The rows come from 4 hidden closed curves, with some noise, and rows from the same curve form a group. Each curve winds through 4 dimensions. The rows are also pushed far along 3 directions, which tell nothing about the answers.
Some rows, each with its group after it:
[-59  13 -18  15 -10  33  -1  14 -54  -1] | Q806
[  3 -27   6  -8 -40  29   8  29   0 -36] | Q435
[ 63 -46  12  31  10 -43  35 -36  18 -35] | Q52
[ 36 -25   9 -22 -40  41 -20  48  43 -51] | Q281
[-55  -7  -5  33  -4  16   0  28 -71   1] | Q281
[-12 -18  11  -3 -33  30  -2  39  -3 -28] | Q281
[ -1  17  -6  -2  10 -23   1  -6  23  11] | Q281
[-16  30 -26  -5  12  -5   2 -15   9  12] | Q435
[-15  -1   1  11   0 -15   7 -11 -27   3] | Q281
[-10  31  -5 -24   1  37 -14   6  49  -4] | Q806
[  6 -20   2  19   1  11  15 -10 -13 -21] | Q52
[ 27  -4   5 -20  -3  -9   5 -15  19  10] | Q806
[  8   9  10  -1  19  -7 -11  -5  17  10] | Q435
[  1 -26   6  32   7   9   8   3 -26 -23] | Q806
[ 13  -3  -1  -6   3   8   5 -12   4   1] | Q281
[ 21 -26  -7   6 -28  -2  12  13   8 -47] | Q435
[-18  24   0 -20  12  15 -13 -11 -13  42] | Q52
[-16  56 -29 -52 -10  33 -19   4  57  13] | Q435
[  1 -18  -1  29  16 -43   6  -7 -53  24] | Q435
[  9 -16  -2   5  -3   4  14  -9 -13  -8] | Q435
[  4 -37  16  51  23 -38  15  -9 -51  11] | Q52
[ 43  -6  17  -3  17 -42   5 -18  52  13] | Q52
[-21 -30  12  53  21 -18   8   1 -74  17] | Q52
[-10 -19   9   0 -38  23   2  22 -16 -40] | Q281
[-30  63 -25 -44   4  19 -20 -11  31  36] | Q806
[-11  -3  -2  12  -6  -6   0  16  -5 -14] | Q281
[ -5 -16  -1  16 -15   8  11  11  -3 -37] | Q806
[-18  11  -2  -1   7   1   7 -12  -5  14] | Q52
[ 10 -30   6  18 -16  -2  -2  16 -26 -27] | Q806
[ 27 -12   5  -2   2  -4   7 -19   7  -5] | Q52
[ 16 -38   8  28  -8 -14   5   9 -33 -26] | Q806
[ 13  21 -10 -18  -2 -12   6 -13  53  -7] | Q806
[ 24   9  -6 -14  14 -31  16 -31  30  20] | Q435
[  9  28  -5 -28  -3  -1 -11  -4  55  -1] | Q52
[-18   7 -18  23  20   0  -8  -2 -34   9] | Q281
[  5  -2  -2  -2   4 -25  12  -8  -1  18] | Q435

New rows. What belongs after each?
[ -2 -24  -9  37   9   0  -2   9 -48 -15] | Q281
[ 44 -19  11 -23 -24  16 -16  30  48 -28] | Q281
[-20  -4 -18  21  -4   1   9   3 -34 -13] | Q435
[ 20  -8  -6   2  -8   7  -8  16  21 -29] | Q281
[-32 -22   1  14 -23  21   6  29 -56  -7] | Q435
[-55  55 -17 -37   3  31 -25  14   0  55] | Q435
[  9 -45  16  58  19 -40  17  -7 -49  -1] | Q52
[-12 -45  21  51  -4  -3   4  24 -61 -30] | Q435
[ 7 -5 16 -3  1 -3 -6  7 16 11] | Q52
[-23  20 -25  -5  -3  16  -5   1 -12   6] | Q435
[-22  19  -2 -26 -15  15 -13  22   8  21] | Q435
[ 23  13  -5 -34 -15  -3 -15  10  44   2] | Q435
[ 15  18   8  -6  28 -21 -10 -18  35  22] | Q435
[ 25   6  -4 -17   7   6 -17   7  30   5] | Q281
[ 30  36  -6 -40   9 -33  -4 -27  73  17] | Q52
[  7   3   4 -25 -21   1 -13  24  23   3] | Q435
[  9 -13  -8  26   9 -17   2   0 -13 -16] | Q281
[ 23 -10  18  -5  -5   4  -9   9  30 -19] | Q435
[-12  12   1 -19 -11   3   0   3   7   5] | Q52
[  1  -3  11  13  24 -23   1 -12  -9  32] | Q52
[ -7  40 -19 -26  24   4   1 -32  20  44] | Q435
[-60  20   0   8  -1  40 -21  29 -31   5] | Q435
[-12  -3  10  13  13  -2  -5   3 -13  21] | Q52
[-19  -5   0   6 -19  21  -8  23 -18 -22] | Q52
[-60   6 -13  21   8  12   1   9 -83  37] | Q435
[ 34 -37  -1  25  -1 -43  13  -6 -23 -14] | Q435
[-29  21  11 -22 -20  53 -32  42  23 -11] | Q435
[ 21  -4   0   2  10  -1   9 -26  14  -4] | Q52
[ -2 -17   2  18   3 -27   0   7 -42  16] | Q435
[ 10 -40  16   0 -45  51   2  32 -11 -59] | Q52
[  4   2   4 -20 -19   0 -13  23  14   5] | Q435
[ -3  -6   5  -8 -25  12   2   8   0 -26] | Q281
[-15 -36 -10  33 -24  13   9  23 -65 -33] | Q435
[ 10 -13  11   0  -1 -12  -8  15  -8  13] | Q281
[  2  51 -19 -44   4  -2 -11 -20  55  25] | Q806
[-16 -17   9  41  28 -24   7 -10 -57  30] | Q52
[  7  33 -21 -41 -15  16 -13   4  53  -1] | Q435
[ 28 -43   2  12 -35  -3   7  25 -13 -48] | Q435
[-39  12 -11  12   8  12   2 -14 -54  16] | Q281
[ 10 -19  -4  10 -16  20  -9  27  -3 -37] | Q281
[ 21  15   1 -28   4 -30   6 -20  36  26] | Q806
[ -4  11   3 -34 -27  17 -21  34  26   3] | Q435
[ 11 -53  15  27 -19   6  15   9 -60 -23] | Q806
[-26  -8   6  -5 -30  24   0  26 -29 -17] | Q52
[ 38 -37  14  11 -19 -37  17   2   3 -38] | Q52
[ 6 -1  1 -7  2  4  4 -4  7  7] | Q281
[-21   2   3 -16 -27  21 -14  36  -8   4] | Q435
[-31  23 -15 -16 -21  54 -27  38   8 -17] | Q281
[-23 -39   2  52  12  -7  19  -1 -94   5] | Q281
[ -5   3  -7   5  10 -23  -6  -1 -27  28] | Q435
[  5  11  -8 -11   3 -16 -10  -1   1  22] | Q435
[ 52 -34  22 -12 -22  -7   8  -1  27 -31] | Q52
